The rows are grouped in 3 different ways at once. Each group adds its own fixed numbers to the row, and there is some noise. The rows also spread widely along 13 directions, which tell nothing about the answers.
(in the rows, 128 means zero)
Known rows, each followed by its group in each grouping:
[172 140 124 150 127 116 146 105 132 143 129 131 139 111  65 134 119 100
 136  95 129  81 162] | voze z621 D
[145 136 181  91 126 187 124  95 106 127 131  75  83 157 125 124 130 151
 132 118  60 106 127] | voze z36 R
[151 133 144 117 139 136 151 123 137 107 134 119 117 142 109 161 137 159
 176  98 127  57 146] | Bosas z74 F
[173 106 174 139 139 154 124 122 113 138 139  79  97 104 148 127 112 115
  92 132 117 141 131] | Bosas z936 Z
[101 123 150 147  99 108 118 143  89 130 122 126 125 147 155 130 127  72
 149 179 106 183  73] | Geva z74 D
[153  83 129  88 149 169  89 116  94  83 164 114 139 103 113 156 134 118
 165 170  86 143  97] | tam z36 F
[104 134 122 153  85  55 141 122 129 172  89 165  89 132 103 144 138 111
 159 117 172 104  94] | Vule z196 E
[147 159 113 151 128 133 162 105 139 175 103 137  66 128 100 143 152 136
 116 107  98 124 109] | Geva z310 R
[166  90 186 135 124 104 102  74 128 121 159 125 121  97 154 104 157  85
 158 150 137 175 107] | tam z936 E
[127 104 140 102 120 145 108 164  94 133 110 114 128 123 118 142 102 133
 137 148 114  89 101] | Loda z621 Z
[ 99 152 130 122 136 159 100  64 115 153 117 113 124 115 122 120 140  87
 190 123  90  65 111] | Vule z196 F
[147 137 136 141 159  94  99 118 118 124 144 140 111 104 129 123 130 119
 137 166 154 138  98] | Loda z310 D
[171 147 183  99 125 103 152  64 138  72 135 101  68 137  91 116 149 103
 137 124 119 185 134] | Geva z74 D
[ 91 162 161 140 114 143  83 143  96 139 197  74 151 161 158 166 118 121
 185 143  63  65  65] | Vule z621 E
[ 81 110 151  91 146 125  93 121  93  87 118 128  99 134 146 139 135 122
 183 150 114  99  95] | Vule z74 R
[136 155 154 158 136 148 158  72 147 169 117 115 115 138 137 122 157  82
 165  91 109  80 152] | Geva z74 F
[164 134 156 122  93 130 114  84 139 166 130  97 127  99  51  96  90 118
 152 101 123  48 102] | Geva z621 D
[112 107 152 157 101  84 111 171 108  67 177 118 154 114 138 121 133 119
 180 116 140  86 113] | tam z74 D
[111 106 131  93 114  99 101 107 119 109  98 149 106  93  90 109 135 125
 187 132 141  87 118] | Vule z74 E
[131 147 159 140 160 116 103  59 141  96 154  99  58  60 126  86 152 106
 144 104 108  95 103] | Geva z621 D
[130  91 106 177 158 129 124 129 119 156 148 133  86  64 144 166 136  89
 117 124 129 129  69] | Geva z74 F
[118 152 131 117 102 113 137 153 116  77 167  78 101 122  66 169 117 136
 148  84  86  65 126] | Vule z74 E
[124 160 138 131 131 119 124 102 108  76 148  92 126 112 102 118 136  79
 151 106 109  94 177] | Vule z36 F
[114 180 108 145 122 116 124 147 103 111 119 142 139 148 138 114 157 143
 169 144 114 117 153] | Vule z196 F
[122 171 120 137 108 145 138 109 116 125 123  94  89 111  79 121 131 100
 123 114  54 110 112] | Geva z621 D
[143 114 101 117 133 137  94 172  94 112 157 123 157 112  83 157  97 155
 149 154 106  91 101] | Vule z621 D
[152  72 167 115 121 160 104 145 101 108 198  74 119 121 139 181 109 122
 140 138  89 131  49] | Geva z36 Z
[138 183 109 159 163 141 117 125 114 126 178 120 129 138 160 163 168 134
 166 154  77 141 114] | Vule z74 F
[106 164 182 128 123 142 102  97 120 147 143  68 101 124 139 113 115 100
 163 127  89  59 113] | Bosas z74 E
[132  72 150 172 123 161 137 147 117 169 139 112  90 112 195 138 148 156
 125 119  94 132  67] | Bosas z74 D
[128 145 149 149 103 100 134  75 122 178  86 122  92 115 119 118 128  44
 134 146 131 153 114] | Bosas z36 Z
[121 171 120 193 116 118 132 153 106 115 167  87  83  94 153 127 157  83
  99 129  63 175 103] | Geva z36 Z
[148 101 153  76  99 119  99  96 100  65 117 122  84  73  83  87 141 126
 143 152  88 179 107] | voze z936 E
[140 141 130 170 146  93 162 133 125 106 114 147  57 103 161 108 191 115
  98 117 129 193 164] | Geva z196 E
[135 144 137 151  81 136 155 111 126 158 128 129 141 147 122 115 173 125
 182 103  60 104 111] | Loda z36 R

New rows, each followed by its group in each grouping:
[128  79 142 122 112 137 116 183 102 134 152  97 119 135 104 183  83 136
 129 119 129  54  91] | Geva z36 E
[123 167 140 174 110  96 118 144 119 131 136 112 103 107 137 105 123 141
 142 117 141  65 118] | Bosas z936 F
[123 103 185  94 128 133 118 103  96  73 127  94 124 148 125 141 111  72
 152 155 109 139 130] | Bosas z936 D
[114  87 101 117 156 131 107 136  96  92  87 178 127  84 151  96 173 123
 169 159 128 128 142] | Loda z36 F
[161 129 120 147  97 151 171 152 130 134 120 117 128 137 101 124 146 160
 136  84 102  81 163] | Geva z36 F
[139 164 130 117 157 130 104  71 118 126 106 139  87 116 146  90 174 132
 160 165 118 157 138] | Vule z36 F
[174 160 160 157 119  93 135 120 128 146 142 128 120 144 153 117 158 121
 142 156 139 175 123] | Loda z36 Z
[145 138 131 217 101  92 139 155 123 237 133 168 128 145 172 145 142 139
 135 126 149 116  67] | voze z621 R
[138 141 153 173 100 123 167 156 113 119 137  85 131 140 131 128 125 105
 117  84 123  85 179] | Bosas z36 F
[209 162 142 111 163 145 125  86 127 144 147 110 137 153  85 147 117 126
 120 161 126 167 160] | Vule z310 D
[ 62  82 130 130 153 114 103  82 107  96 104 168  99  98 190 116 202  85
 210 128 105 114  98] | Vule z36 R
[118  80 175 133  95 145  97  96 115 172 115 103 159 121 135  78 108 101
 178 108 139  39 119] | Vule z36 D
[145 118 138 143 100  73 117 146 119 132 130 153 134 136  98 138 104 123
 155 152 175 110  88] | Geva z936 D
[105  90  83 120 144  93  78 171  96 103 144 160  90  74  87 176 105 140
 156 159 142  81  35] | Geva z36 R
[161  92 154 111 103 182 159 103 111 186 108  89 116 174 106 181 107 111
 117 112 103 124 120] | Vule z36 F
[113 161 176 146  76  78 130 124 127 148 136 111 104 183 129 138 122 155
 176 106 145  66  74] | Vule z621 D
[134  60 199  87 131 160  81 112  96 118 139  81 107 125 170 123 110 129
 148 149 131 119  85] | Vule z36 Z
[190 105 173 133  90 160 139 114 110 152 167  82 155 134 108 152 113  95
 126 119  79 157 105] | voze z621 Z
[102  97 136 124 105 167 142 112 119 166  70 114  83 128 142 121 151 129
 148  90  95  69 121] | Vule z36 Z
[182 162 138 109 133 121 123 110 124 145 106 139 129 140 106 124 131 139
 153 175 125 152 141] | Bosas z621 Z
[129 154 149 144 159 167 136 115 122 139 116 103  43 141 177 132 157 155
 110 127  93 121 117] | Geva z936 F
[108 133 145 117 172 138  99  89 113 129 102 125  42 104 164 133 153 119
 145 141 119 106 102] | voze z36 Z
[174 153 160 170  96  78 129 124 119 143 161  80  85  89  82 110  86  77
  70 133 148 178  97] | Geva z74 D
[104  70 139 100  90 153 122 167 101 117  79 126 126 121 133 110 126 162
 173 119 112  54 121] | Bosas z36 Z
[129  93 117 128 101 101 129 124 115 101 121 161 136  93 101 110 164 120
 184 116 108 109 107] | Loda z36 R
[ 83 138 171 128  93 103 108 106 119 136 134 108  65 122 148 125 147 125
 174 123  98  96  39] | Loda z196 E
[121 140 109 156  77  73 136 138 140 119 163 135 142 101  61 151 130 131
 201  85 116  33  69] | Loda z74 D
[120 131 125 136 151 154 103 117 111 102 181  91 106  90 131 159 138 114
 160 144  52 121  67] | Bosas z74 D
[179 135 159 116  91 149 162 135 114 109 113  78  80 123  98 122 124 139
  84 120  80 175 146] | Bosas z936 Z
[122  79 149  97 166 134 109  74 128 124 143 132  88 121 131 192 149 117
 187 119 124  95  79] | Vule z196 E
[142  58 113 118 142 141 114  94 124 130  94 163 104  57 107 116 138 110
 154 125 139 102 104] | Geva z936 F
[ 82 163 106 187 149  96 116 201  95 116 143 132 112 136 155 156 119 115
 132 141 141  77 115] | Geva z196 D
[193 103 135 104 172 203 109  66 140 154 138 103 126  95 102 105 141 165
 151 109  94  66 162] | Vule z36 D
[211 103 144 117 198 187 121  95 144 166 154 112 130 119 125 171 126 140
 128 132 134  95 153] | tam z310 Z
[219  82 179 135 103 170 160 108 137 161 155  77 147 119  94 132 101 139
 114  76 132 100 152] | Bosas z196 F
[175 141 136 141  98 154 174 100 133 147  89 122  88 108 121  78 175 165
 116  98  83 155 156] | Bosas z621 F
[158  65 142 125  87 133 110 167 100 109 132 128 157  89 109 112 109 143
 144 123 124 104 116] | voze z936 Z
[123 100 162 105  96 110 114 121 108  97 126  90 107  99  89 132  97  92
 152 118 130  85 104] | Bosas z36 Z
[167 120 156  93 121 118 116  81 121 119 130 123 131 121  79 126 120 104
 170 147 123 122 121] | Bosas z36 R
[132 104 187 157 131  80 125  93 143 128 139 118 111  99 137  99 125  92
 162  81 186  49 126] | Loda z74 D
[128 142  91 130 169 142  93 126  91  73 171 118 104  56 107 150 138 100
 136 157  68 151 102] | voze z74 F
[114 154 140 153  89  74 144 108 107 131 122 143 125 158 133 148 158  60
 170 154 120 178  94] | Loda z36 F
[176 175 123 116 155 121 136 114 121 117 137 108  60 138  86 172 128 153
 105 162 106 168 115] | Bosas z36 D
[179  82 170 136 127 101 132 165 113 100 184  93 102 125 115 174 102 121
  93 122 159 146 117] | Geva z36 E
[ 99 142 141 104 134 136  97 172  89  66 128 101 104 123 141 119 129 142
 153 156  99  99 131] | tam z74 Z
[172 136 141 134 114 123 136 159 106 139 158 100 142 160  99 177  93 133
 119 140 141 137 126] | Vule z74 F
[132 115 119 185 113 102 126 161 129 148 154 149 127 100 146 129 142 157
 162 102 155  68  88] | Geva z196 F
[115 146 160 173  72  90 138  94 132 195 109 119  72 139 139 123 141 107
 145 111 148 102  68] | tam z36 F
[167 115 180 131  78 112 121 107 126 134 141 112 149 134 120 106 130 110
 167 133 132 127 113] | tam z936 Z
[153 133  97 159 126 102 126 122 126  71 185 141 150  72  88 130 167 102
 171 120  80 144 105] | Geva z621 D
[113 122 187  80 126 151 131 116  96  97 110  76 106 182 124 163 106  69
 141 141 106 114 137] | Geva z36 Z
[128 155 145 136 161 100  79 144  81  92 142 130 145 128 150 112 113  92
 144 186 164 131 160] | voze z36 F
[150 130 122 149  85  99 144 161 102 100 124 137 131 121 117 101 147 119
 127 143 123 180 135] | Geva z36 F
[167 110 194  59 106 109 131  85 116  65 142  76 111 119  36 138  96  78
 133 110 120 121 143] | Loda z621 E
[158 118 161 104 133 170 156 119 104 133  94  91 118 151  98 128 109  95
 101 128 101 133 177] | Loda z74 D
[168 142 120 118 142 127 126 151 109 115 148 103  71 116  94 171 110 177
  97 140 133 146 105] | Vule z74 F
[135 180 109 196  89  90 142 167 132 159 122 158 131 124 141  73 167 189
 159 114 125  88 127] | Loda z196 D
[105 124 142 158  89 105 122 134 124 149 105 114 105  77 122  66 133 122
 143  84 134  55 146] | Vule z74 E
[160 137 124 162 167 131 122 135 118 162 140 108 100  98 134 161 114 101
 104 144 136 117 131] | Bosas z36 Z
[130 145 157 114  94 147 122 111 112 169 106 114 149 175 102 123 105 105
 167 150  98  94 106] | Geva z621 D
[169 140 141 151 175 123 141 121 140 126 155 127 104 120 136 145 156 129
 129 110 133 102 164] | Geva z621 E
[112 125 166 136 134 143  89  69 124 155 129  96  82  90 150  86 136 125
 154 114 108  71  83] | Vule z621 D
[141 104 144 111 136 121 146  94 128  81 146 116 101 122  99 179 143  97
 169 118  99 134 103] | Bosas z74 D
[139 121 155 123 166 159 118 122 103 124 150  81 112 137 136 169 106 108
 115 120 124  92 139] | Vule z621 F
[161 127 104 121 122 173 137  89 127 141 111 118 106  88  73 123 142 129
 141 126  51 119 122] | Bosas z936 D
[144 121 149 111 123 145 100 170 105 179  95 127 130 154 134 133  89 174
 141 168 152  61 108] | Loda z936 Z
[137 137 155 102  99 137 121 120  94  96 107 117 103 132 139  95 149 144
 145 171  82 194 108] | Bosas z621 F
[134  96 158 173  87 112 127 174 106 137 168  90 131 101 119 138  84 125
 123  82 151  57  98] | voze z74 F
[134 125 139 129 112 106 150  95 145 118 105 135  92 106  94 117 149 134
 175  88 128  70 127] | Bosas z74 D
[126 150 147 152 139 131  91 123 113 148 159 108  93 126 156 134 125 129
 142 165 105 117  57] | Geva z936 D
[163 143 147 118  87 149 121 140 111 186 103 103 123 148 111 112 108 167
 126 144 111 115 112] | Vule z621 Z
[101  68 156 120  26 117 173 132 113 120  59 120 119 126  93  92 127 108
 163  63 124  71 135] | Bosas z36 F
[145 117 159 140 105 174 130 139  90 142 164  70 144 139 144 158 111  89
 125 150  64 164  97] | Bosas z74 F
[136 169 178 114  87  99  78 124 108 149 117  96  97 118 114  77  91 144
 141 172 141 104  73] | Loda z936 Z
[123 136 145  91  81 116  96 104 115 112 119 127 136 129  98 112 131 141
 209 146 102  94  84] | Vule z936 Z
[124  94 150 128 156 140 114 113 125 137  95 143 108 124 161 116 136 144
 167 135 144  66 126] | Bosas z936 D
[124 144 189 137  87 116 155 101 112 144  72  77  78 142 116  70 110  81
  90  97 140 129 176] | Vule z74 D
[109  92 172 118  72 131 138 116 110 150  94 102 109 119 103 102 112  95
 148  93 108  77  98] | Loda z74 R
[167 141 129 124 102 129 150 116 126  91 152 110  97 120  97 155 164 127
 141 128  65 176 110] | tam z936 Z
[173 118 154 149 159 106 138 103 112 151 124 114 117 133 110 153  95  56
  85 136 186 160 167] | Vule z196 D
[104 193 163 158 114 125 113 121 110 144 126 101 106 145 153  85 133 127
 154 130  99  83 131] | voze z74 D
[103 144 155 159  93  96 133  88 108 126 136 103 122 126 127 130 140  40
 156 107 117 132 112] | Vule z196 F
[169 122 145 186 125 133 150  80 160 155 173 101  86  78 125 117 167 126
 134  58  91  93  92] | Geva z621 D
[167 130 187 178 141 161 130  91 121 174 146  72  91 119 188 103 135  98
  86 134  93 171 120] | Bosas z936 D
[147 126 144 125 107 128 130 126 134 121 171  97 122 103  83 148 131 137
 169  92  89  61 100] | Loda z74 E
[144 167 149 184 164 139  88 134  89 144 172  72 112  93 172 104 113  67
  73 170 122 158 148] | tam z36 F
[116 144 150 151 135  58 126 136 124  92 133 140 100 135 128 148 120 100
 155 120 195  75 127] | Geva z936 F
[151 113 168 138 143 166 124 126 104 172 117 108 151 170 166 132 117 101
 132 149 145 103 168] | tam z36 F
[ 75 154 151 151 101  66 104 128 117 112 109 157  77 114 167  73 167 138
 190 141 134 111  70] | Geva z74 R
[150 193 110 148 165 138  85 141 107 124 179 106 132 104 133 124 130 151
 146 165 104 109 126] | Vule z74 F
[132  99 151 128  62 107 138 173 106 113 126 119 154 137 111 124 123 130
 163 114 124  91 115] | Loda z36 Z
[133  96 163 141 145 165 106 139 101 169 135 105 126 137 184 151 122 103
 129 156 116 119  99] | tam z621 Z
[146 172 185 162 115 118 156  89 143 149 160 123 166 212 171 154 170 108
 214 117  99  93 136] | Bosas z936 R
[152 104 124 165 124  98 155 110 143 145 133 139  36  67 110 148 166 142
 107  74 121 128  87] | voze z621 E
[ 88 121 154 121 143 130  99 116  95 108 105 140 121 130 186 106 153  76
 179 171 115 142 111] | Geva z196 Z
[ 95 132 129 153 146  76 127 142  99 110 148 123  90 128 126 211 117  63
 134 133 145 110  70] | Loda z621 F
[ 95  94  97 131 161 117  98 146 119  89 123 153  67  53 135 140 154 145
 160 119 122  71  70] | Geva z621 Z
[132 153 145 114  86  92 119 128 111  79 156 101 115 126  94 145 129 112
 173 146  95 135  88] | Bosas z36 Z
[137 137 171 162 100 110 127 164 107 107 190  82 127 145 147 149 114 128
 131 113 123 107  90] | Geva z621 F
[106  90 141 151  47 126 143 163  97 142 109 109 131 126 112 112 119 102
 136 113  93 124  94] | tam z74 D
[ 89 125 129 139 163 102  93 143 115 109 108 147  69  83 166 114 145 131
 151 140 151  77  96] | Geva z621 Z
[157 113 204 108 113 108 133  76 139 154 121 102 104 144 109 130 105 120
 155  97 178  58 108] | Loda z621 F
[137  98 125 103 123 134 132 167  82 104  91 148 145 158 131 141 126 131
 138 174 139 176 155] | Vule z74 F
[115  65 127  81 148 156 118 161  87  47 113 147 109 125 145 137 155 151
 160 166  87 165 109] | Geva z74 D
